The rows come from 7 hidden closed curves, with some noise, and rows from the same curve form a group. Each curve winds through 8 dimensions. The rows are also pushed far along 4 directions, which tell nothing about the answers.
(in the rows, 128 means zero)
Known rows, each followed by its group:
[129 140 145  67 101  54 128 166 146 173 165 119  88 127 147 128 147 131]
gor
[145 160  98 131 163  93  66 146 142  97 121  94 145 140 120 122 113 134]
gor
[128 121  81 184 147 206 179 122  77 112  93 114 142 165 132 153 185 161]
likef
[139 128 175 132 115 117 167 123 182 130 124 150 179 123 134 102 162 149]
tifa
[167 157 156  89 105 127 148 124 168 124 151 128 161 124 134  91 140 119]
likef
[137  93 106 142 144 150 155 150 128 114 122 117 107 164 122 188 116 187]
gik
[ 90 138  83 107 137 102  65 142 108 112 132  66 124 110 135 115 103  72]
likef
[113 151 124 151 134 142 176 102 125 129 114 141 170 136 148 103 174 121]
laris
[149 144 193 116 109  62 102 139 216 144 113 144 149  67 110  97 152 133]
vemo
[138 140 187  94  96  60 144 142 177 163 133 138 112 116 127 122 141 140]
likef
[126 127 109 149 151  88  75 166  94 119 126  68  74 184 144 198  99 172]
tifa
[167 105 152 156 134 126 198 125 164 131 116 189 190 139 117 119 188 194]
laris
[117 105 102 143 139 148 196 131 101 131 126 107 124 168 156 168 142 147]
likef
[141 158 134 102 122 129 174 121 167 143 116 143 150  83 106  65 153  85]
laris
[119 137 172 100  87 126 162 123 113 182 187 124 130 140 186 101 170  70]
gik
[108 123  74 139 139 193  61 119  14 106 147  86 109 147 150 123  97  78]
gor
[157 126 196 110  95  93 146 132 141 163 158 133 127 131 159 123 149 134]
Zali
[128 148  70 137 139 175 101 111  92  83  81  90 112 119  87 130  87  97]
likef
[124 150  82 166 149 190 118 125  74  94 133  92 129 179 106 141 117 109]
Zali
[132 140 117 114 125 129  67 138 108 101 152  91 146 109 110  96 103  83]
Zali
[118 107 127 148 142 155 199 107 128 148 126 165 161 135 160 113 166 126]
Zali
[139 131 111 151 130 178 160 111 110 124 106 140 169  91 115  85 183 103]
Zali
[156 163 104 138 158  76  73 136 165 107  80 113 118 108  82 128 106 127]
tifa
[173 151  98 145 139 136 128  95 165  94  68 141 150  95 104 137 132 141]
likef
[ 99 106  89 122 130 164 123 131  88 101 156 110 122 162 142 160  98 144]
likef
[128 123 153 124 124 127 142 122 140 139 152 137 109 154 150 154 102 137]
laris
[145 111 148 136 128 112 109 150 103 140 154 134 114 148 137 147 131 159]
gor
[154 139  98 189 174 137  94 120 155  63  75 116 171 150 109 165 117 194]
gor
[106 117  78 144 147 170 143 131  77 124 125  95 112 161 152 157 133 125]
gor
[136 163 104 182 144 171 120  89 130  91  82 132 148 128  81 128 118 104]
gik
[113 138 109 161 143 159 138  95 112 101 102 146 168 160 128 116 124 133]
laris
[112 129 111 143 120 140 148 141  87 129 134 102 118 164 152 158 164 156]
laris
[109 152  82 106 119 101  31 134  91 119 160  90 128  90 125 101 123  52]
Zali
[129 131 150 105  94 138 172  90 165 151 138 193 188  70 148  70 191  97]
laris
[126 146  81 126 145 127 106 105 107 109  96 116 129  92 114 104 108  81]
tifa
[117 111  96 137 131 208 147 119  60 137 165 135 125 144 144 121 144  95]
Zali
[148 168 150 161 125 173 171  71 137 118 118 168 206 128 127  72 168  91]
gik
[105 140  90 149 163 125 107 136 108 128 127  86 107 144 158 151 121 105]
laris
[106 124 135  99 110 113  26 142 103 134 165  92 106  91 148 110  99  69]
gik
[130 110 186 139 111 127 141 125 158 154 145 146 146 107 164 127 166 143]
vemo
[149 119 148  95 116 142 161 120 140 159 169 176 140 110 147  92 145 103]
Zali
[116 155 112 142 151 120  78 110 130 114  89 143 131  99 107  98 114 110]
vemo
[100 136 111  62  95 143 117 130  68 177 179 117  61 117 159 109 118  52]
tifa
[141 140 107  89 127 130 125 135 131 123 139 130 131 112 116  98 119 110]
Zali
[150 152 140  94 102 119  89 124 111 121 129 107 126 116 123  95 113  99]
tifa
[114 102 151 151 123 142 117 127 127 138 140 125 125 119 159 157 143 140]
vemo
[ 82 117  99 134 122 181 120 147  72 111 144  79  99 173 124 157 106 126]
vemo
[113 148  89 145 158 135  68 104 123  73 103 123 136 129  90 132  49 119]
likef
[120 130 143 158 151 115 150 121 144 133 130 151 154 159 142 127 137 146]
likef
[156 120 143 120 148  59  56 144 159 142 139 131 100 110 137 145  89 129]
laris
[143 145 133 106 102 186 189 110 108 124 152 129 166 150 152  95 160 116]
likef
[142 142  97 115 155  86  51 138 138 121 140 127 113 114 118 131  93 113]
Zali
[174 117 168 136 153  49 102 156 226 112 114 128 139 123 102 155  89 181]
tifa
[144 113 127 142 157  73 152 171 164 128 127 130  93 181  93 191 104 206]
vemo
[102 136 130 133 112 165 208 101  84 160 121 143 139 144 167 102 185 110]
likef
[131 106 193 147 118 135 222 149 161 171 145 178 133 170 132 136 186 192]
vemo
[120 135 140 124 124  95  37 141 150 111 132  95 122  89 107 125  98 103]
gik
[131  85 182 133 105  97 144 159 160 153 158 134 125 127 140 164 158 178]
gik
[134 122 157  96  95 120 179 121 136 161 159 131 152 129 192 112 174 117]
gik
[105 106 100 117 131 163 132 123  93 132 126 131 105 129 133 128 109 108]
laris
[122 109 100 174 154 119 111 137 130 109  80 119 119 126 106 174 130 168]
tifa
[118 128 132 120 109 177 168 118 126 121 119 133 157 123 127  95 152 119]
tifa
[103 129 147 113 112 132 160 115 171 125 133 158 168 119 116  97 133 128]
vemo
[131 116 175 110 107 127 165 134 156 132 139 147 135 132 140 129 134 175]
vemo
[108 151  99  95 109 138 147 128  82 144 140 124 117 132 144 101 160 104]
gor
[111 152 121 137 125 144 105 116 100 139 136 123 139 116 125  87 149  66]
vemo
[127 134 156 131 129  97 107 123 159 131 135 129 160 111 148 107 134 114]
tifa
[105 124  88 155 140 159 124  97  93 110  85 133 144 103 129 122 133 110]
tifa
[114 156 109 116 117 173 117 109  90 122 142  95 128 138 142 101 114  63]
gik
[124 144  94 119 139 159 143 116 125 118 114 127 106 153 137 148 111 141]
likef
[140 132 138 127 131 114 119 137 124 140 132 130  87 145 112 151  99 132]
gor
[134 112 142 148 147 143 161 123 134 134 141 142 105 172 143 171  97 157]
laris
[134 159 121 131 140 105 123 111 153 111 132 137 147 154 117 127 101 122]
Zali
[116 107 152 162 125 143 148 112 128 145 132 138 142 123 141 130 145 105]
Zali
[ 82 159 115  79  94 140  77 123 103 123 157  78  98 106 132 106  87  46]
gik
[134 118 108 149 158 142 126 123 116  99 121 148 160 144 128 131 128 168]
gik
[113 154 135 107 112 123 154  96 118 143 107 165 142 111 121  67 133  88]
laris
[119  76 144 108 127 106 148 159  85 194 186 130  71 160 203 169 140 140]
laris
[131 132 125 134 140 109 131 125 145 135 126 139 167 118 152 104 168 126]
gor
[136 113 205 128  96  84 175 129 197 172 137 173 163  93 151 114 198 155]
vemo
[145 114 115 169 155 100 109 138 124 134 111 138 132 136 135 154 153 154]
gik
[120 139 129 121 126 120 141 145 108 146 159  93 111 157 168 142 148 124]
laris
[134 112  90 148 147 144 141 115 101 125 137 150 134 158 163 169 149 166]
gor
[173 112 142 124 116 118 171 137 181 122 112 145 127 123 104 167 142 192]
likef
[130  94 111 114 146 101 111 181 124 149 162 103  94 148 140 161 127 147]
gor
[131 108 166 142 116 119 150 113 174 137 118 176 156 104 134 129 151 158]
tifa
[113 111  99 107 128  94  99 160 126 123 155  93 100 154 162 191 119 172]
likef
[181 134 141 142 177  77 116 156 202 126 129 148 142 143  99 131 114 163]
laris
[151 115 169 133 116 100 114 116 169 128 122 162 149  81 108 120 123 131]
Zali
[146 200 121  64  90 155  96  77 142 111 100 156 163  51  90   9 119  30]
tifa
[102 130 134  71  98  91 138 155 137 172 162  85  83 133 180 143 136 101]
gor
[138 134 119 172 126 166 183  96 130 119  87 156 149 128 102 139 163 138]
gik
[116 146  70 114 119 174 121  96  58 127 109 123 136 103 144  82 152  59]
gik
[138 147 157 134 120 160 121  87 108 130 117 132 165  92 150  64 139  69]
Zali
[140 129  99 172 163 143 103 110  99 111 111 119 134 120 134 144 128 122]
vemo
[145 157 131  89 106  98  73 124 119 122 138 117 115 107 119 104 102  98]
gik
[147 127  91 165 179 124 123 137 125 102 103 110 108 157  94 169  91 152]
tifa
[123 130  92 158 155 136 114 147  84 130 110 104  95 184 144 165 137 156]
tifa
[110 111 160 100  93 133 144 155 130 156 138 112 102 105 137 123 156 132]
vemo
[140 125 114 173 153 181  95 103  99  88 110 116 149 144 128 140 101 128]
gor
[143 151 191  95  93  80 127 121 166 154 147 136 115 123 156 122 129 130]
gor
[133 101 159 156 130 112  98 135 165 129 130 134 119 111 132 175 122 163]
vemo
[136 119 137 139 138 130 166  99 149 137 125 175 161 100 151 113 154 133]
vemo
[125  85 105 165 146 187 171 143  91 118 121 137 139 154 124 150 158 180]
gor
[112 142 106 110 103 141 167 100 129 131 149 167 162 120 117 101 153  96]
Zali

New rows, each followed by its group:
[118 153  63 119 126 194 157  84  53 121 109 141 151 123 146  77 154  68]
gik
[118 148 158  96 102  83  88 139 123 151 150  91  79 142 168 149 105 119]
gor
[140 109 183 125 122  86 140 142 192 153 138 137 148 113 159 130 154 149]
gor
[144 137 158  60  91 107 159 112 151 174 182 186 158  86 164  59 166  84]
Zali
[130 122 165 117  88 136 148 101 127 141 157 162 147 110 133 109 135 105]
Zali
[164 100 132 160 155 131 156 134 182 109 132 159 159 148 114 168 127 192]
likef
[136 133 114 124 132  96  83 143 145 137 117 114 112  81 110 125 137 102]
Zali
[154 133 105 213 151 201 112  96  99  65  72 133 165 120  61 139 130 147]
Zali
[140 148 135 138 130 165 159  98 141 107 100 146 158 117  83  84 111 100]
likef
[132 123 122 112 115 115 124 164 119 152 142  86  98 135 155 148 164 130]
likef
[121 155  96 127 120 174 107 109  46 103 115  94 128 147 140 106 122 100]
tifa
[124 140 112 116 131 100  46 122 125  97 117 102 140  81 114  97  85  84]
Zali
[131 150 162  74  89 130  96 124 148 132 135 124 142  66 112  50 118  64]
gor
[115 115 111 137 161  68  88 179 157 108 125  75  96 162 106 188  79 169]
likef
[107 105 141 122 120 144 186 146  73 185 167 135  78 169 158 142 152 121]
gor
[141 119 129  98 115 117 141 154 146 153 159 108 126 129 165 136 160 125]
likef
[118 124 139  74  94 145 199 127 128 170 164 144 100 152 180 134 151 133]
likef
[141 139 129 102 141  83  62 135 156 114 140 131 146 100 128 100  98 121]
gik
[114 115  90 128 131 170 110 150  80 110 141  64  97 152 140 169 108 124]
laris
[113  95 157 144  94 178 197 129  75 142 156 138 155 148 141 117 184 139]
likef
[149 164 151  69  89 158 156  97 136 139 156 143 146 116 150  68 128  77]
likef
[152 114 115 167 159 116 114 157 141 120 104 107 121 125 104 159 143 161]
Zali
[156 156 120 125 130 165 142 103 162  97  86 158 154 103  67  88 114 123]
tifa
[160 142 172  71  88 140 225 106 178 160 164 175 166 128 169  87 172 128]
likef
[ 88 138  90 150 130 174 115 119  48 106  99  94 101 152 117 137 117 119]
likef
[121 148 129 116 136  88  85 124 157 125 141 131 154 117 146 109 126 116]
likef
[148 145 100 137 146 156 112 112 129  84  83 126 146 123  89 111  94 127]
tifa
[126 166 142 109 114 117  90 110 130 123 128 115 121 123 144 110 107 104]
gor
[150 116 156 155 143 140 122 120 150 119 127 134 149 135 136 134 117 139]
gor
[116 147  66 138 155 130  78 121  73 116 136  94  97 169 163 167 102 116]
gor
[149 120 191 117 123  58  86 150 161 163 151 107  98 117 160 139 109 120]
Zali
[125 138 129  62 109  92 104 174  94 159 199  78  85 166 171 127 123 110]
gor
[116 114 108 134 134 181 158  98 111 107 147 157 163 141 137 123 116 125]
likef
[150 102 143 157 135 140 161 147 136 140 118 132 112 146 115 163 151 164]
likef
[135 105 126 132 154  88 109 150 142 127 138 103 109 138 136 163  88 138]
tifa
[103 119  79 111 129 143 111 162  51 128 166  67  97 186 182 165 136 145]
gor
[141 147  83  99 136 127  41 116 135  97 127 130 149  77 113  88  98  81]
gor
[133 134 139 150 136 127 136 139 182 105  95 129 154 126  95 130 137 162]
tifa
[115 109 122 145 130 167 234 103 140 147 110 190 142 148 148 148 180 178]
likef
[137 103  98 179 168 100  35 175 124  85  95  69  97 142  91 204  93 188]
gik
[131 130 140 109 112 143 168 122 153 119 139 143 136 132 115 130 120 145]
gik
[130 133 148 145 128 143 233 116 166 141 110 164 158 152 138 132 184 177]
gor
[163 170  93 145 141 125  63  71 150  68  57 143 171  73  94 106 102 119]
gik
[100 145 124  97  96 181 115 112  90 129 144 138 126 115 131  83 134  91]
likef
[116 157  66 114 139 121 108 127 100 116 102  94  99 133 121 135 112 101]
gik
[123 134 106 127 113 141  98 113 111  93 134 103 139 113 113 134 105 104]
vemo
[103 119 128 133 114 144 165 149  90 140 136  97 115 172 162 152 165 158]
tifa
[132 129 107 176 137 213 181 116  79 116 145 128 144 184 116 143 156 132]
Zali
[144 119 103 131 134 114 142 134 115 142 115 132 113 137 140 148 148 142]
gik
[128 121 162 101 113 120 115 124 127 158 187 152 135 127 165 101 127  98]
gik
[ 91 117  82 145 128 187 151  93  84 120  95 154 148 116 130 113 152 113]
laris
[131 121 101 138 140 171 118 134 108 112 149  95 129 133 149 148 133 118]
laris
[ 95 123 129 141 103 112 113 142  90 142 150  79 106 141 143 158 144 103]
Zali
[108 144  92 168 161 189 162  78 109 100  85 155 176 143 122  93 124 105]
laris
[143 133 132 113 120  68  74 157 156 117 152 108 151  93 104 112 134 113]
Zali
[137 146  97 157 152 111  83 110 149 107  76 137 137  82  91 125 124 114]
Zali
[143 174 114  77 100 116  84 110 137 109 134 118 161  93 137  78 133  96]
gor
[125 122 121  94 115 127 130 164  74 151 178  94  64 187 155 166 110 141]
gor
[138 108 162 123  98 121 117 137 126 145 151 130 117  98 124 133 138 116]
Zali
[138 129 163 112  96 127 131  94 138 133 147 172 170 114 152  96 141 120]
laris
[ 81 150 109  99 105 160 131  97  70 126 134 116 123 127 149  90 115  74]
likef
[118 135 107  97 120  92  53 133 131 102 137  88 109  96 125 141  73 102]
vemo
[117 133 122 135 122 163 154 111 102 151 138 134 104 149 145 139 134 101]
Zali
[149 148 126  93 100 179 121  98 111 118 137 145 150  76 114  62 127  70]
laris
[141  78 137 153 143 116 180 154 164 142 128 135 126 157 151 191 156 200]
gik
[103 130  98 195 145 136  79 124  82 103 107  79 115 151 115 176 114 114]
Zali
[ 78 133  97 147 102 223 148  97  30 117 121  83 140 130 136  99 151  50]
Zali
[125 107 171 140 100  65 143 164 147 157 156 102 107 151 135 185 156 156]
Zali
[115 124 117 112 142  90  74 161 110 165 158 100  71 162 173 154 111 114]
tifa
[178 139 144 118 133 106 140 102 169 135 118 192 190  93 126  70 159 122]
gik
[142 156 112 100 124 157 150 109 134 118 135 123 137 143 147 114 123 115]
likef
[ 93 120 106 136 123 194 116  98  88 104 127 124 134 107 123 113 101  86]
tifa
[152 136  96 153 160 116  78 129 111 106 114  84 103 147 131 170  81 117]
likef
[141 113 163 104 101 108 128 164 121 145 177  95 116 151 145 138 133 135]
likef
[155 130 161 149 114 171 176  81 155 117  97 188 164 104 101 110 140 143]
gor
[128 127 118 142 146  91 121 136 165 110 114 117 159 117 114 128 130 136]
likef
[108 136 140 111 126  70 142 141 162 150 138 136 141 126 141 106 149 122]
vemo
[127 171 108 134 137 157 110  89 121 101 113 120 137 144 139 120 102 108]
gor
[122 121  89 142 132 196 113 110  90  95 105 134 152 109 113 107 128 119]
gor
[110 123 125  76 102  84 147 172 101 177 172 107  72 156 166 153 155 139]
gor
[136 155 161 116  87 156 148  53 148 118 114 194 198  70 131  58 151  87]
laris
[121  91 139 130 106 163 208 114 118 145 121 184 142 139 129 132 164 168]
laris
[176 125 142 134 154  78 126 136 174 135 135 167 139 140 127 136 121 167]
gik
[148 161 118 140 137 158 117  98 146  96 108 125 168 119 110  96 114  97]
gik
[132 149 149 119 138  52 133 134 207 150 137 142 120 130 125 146 114 133]
gik
[158 137 137 181 154 106 131 103 178 103  86 192 169 108  72 132 139 178]
gik
[143 121 109 130 158  92 119 158 133 127 133 100  85 150 112 168  93 142]
tifa
[143 142 133 130 135 114 125 131 147 143 127 152  96 131 105 146 123 139]
tifa
[125 125 137 104 112  95 107 133 141 115 144 114 120 117 129 148  96 140]
vemo
[109 133 116 161 126 154 110 125 101 107 111  80 124 133 105 143 117  99]
Zali
[132 135 129 170 168 108  85 122 160 106 113 127 147 121 110 138 103 128]
tifa
[142 145 110 171 140 174 178 109 119 120 120 147 149 162 106 138 163 136]
Zali
[148 119 108 129 127 161 139  96 129 112 124 177 175 104 132 112 154 140]
gor
[ 92 104 136 117 112 134  96 130 119 138 145 120 111 106 151 137 113 109]
tifa
[113 148 126 144 120 155  99  97 103  99  98 136 155  94  84  80 118  89]
likef
[161  99 145 178 156  99 131 159 145 112 133 111 129 177 113 195 115 193]
likef
[108  85 119 154 155 106 129 160 136 148 140 115  94 153 143 192 117 151]
Zali
[127 126 121 101 113 116  81 141 104 151 150 102  74 127 162 156 116 113]
likef
[120 138  89 174 143 175 142  86 102  81  54 168 162 137  76 117 124 156]
laris
[167 111 188 159 147  71 108 151 173 144 125 122 112 138 139 169 113 171]
Zali
[151 106 123 146 154 147 164 144 142 116 114 131 116 157 106 161 112 178]
Zali
[138 130 121 133 126 149 106 132 109 102 149 112 163 121 109 103 125 106]
Zali
[118 136 104 136 115 245 140  70  24 114 145 149 180 123 153  49 149  51]
gor
[ 83 124 116 133 114 204 158 105  66 120 157 125 146 150 154 114 141 106]
gik
[ 91 128 101 130 103 195 180 125  39 149 122  96 113 154 166 122 190 109]
likef
[153 102  99 190 183 181 165 116  93 117 115 165 155 169 133 141 146 168]
laris
[123 141 110  90 114  79 109 152 139 136 122  88  99 110 122 134 128 112]
gik
[161 127 130 122 142 107 133 122 140 139 139 162 147 135 141 115 137 138]
gik
[125 138  69 136 136 144 107 145  78  97 130  96 105 165  99 164 117 148]
Zali
[136 131 116 116 106 131 134 103 104 126 116 132 130 122 159 136 141 138]
gik
[143 131 107  98 108 124 134 119 126 140 122 114 107 105 154 141 143 110]
likef
[117 149 115 149 122 176 149  76 102 100 124 158 171 144 119 106 116 104]
Zali
[140 125 104  98 128  93 115 171 145 124 149 107 102 136 100 153 115 148]
Zali
[134 145 130  71 105  77  86 133 178 121 155 121 144  93 142 111 117 118]
likef
[141 100 126 126 139 127 157 142 154 137 160 138 134 151 158 163 138 159]
likef
[ 96 101 117 130 118 163  78 138  62 130 157  99 109 126 159 139 126 103]
gik
[153 143 155 136 126 117 137 106 182 121 114 196 164  87  69  93 134 134]
gik
[117 129 155 121  96 142 179 124 141 149 151 128 111 145 128 147 138 125]
gik
[137 133 116 166 145 120 125 151 124 114  88  98 105 159 106 173 141 179]
likef
[102 118  75 180 158 174 129 119  72 121 121 118 120 153 127 150 141 108]
vemo
[163 108 198 132 106  80 120 130 223 134 131 173 137  83 101 154 127 173]
vemo
[142 149 166  99  80 177 212  97 108 144 163 159 179 128 157  62 189 105]
laris
[115 131  58 127 150 126  61 125  79 115 136 103 105 139 161 158 112 114]
gor
[145 166 162 160 140 118 143 115 154 120  96 127 147 140 107 109 130 132]
gor
[127 104 143 152 124 154 183 121 151 136 131 157 162 115 113 122 159 121]
Zali
[152 165 137 118 150  95 101  94 163 136 111 173 153  82 116  56 113  71]
laris
[150 161 163 104 121 122  94 125 175 127 150 142 133 122 106  94  96 105]
tifa
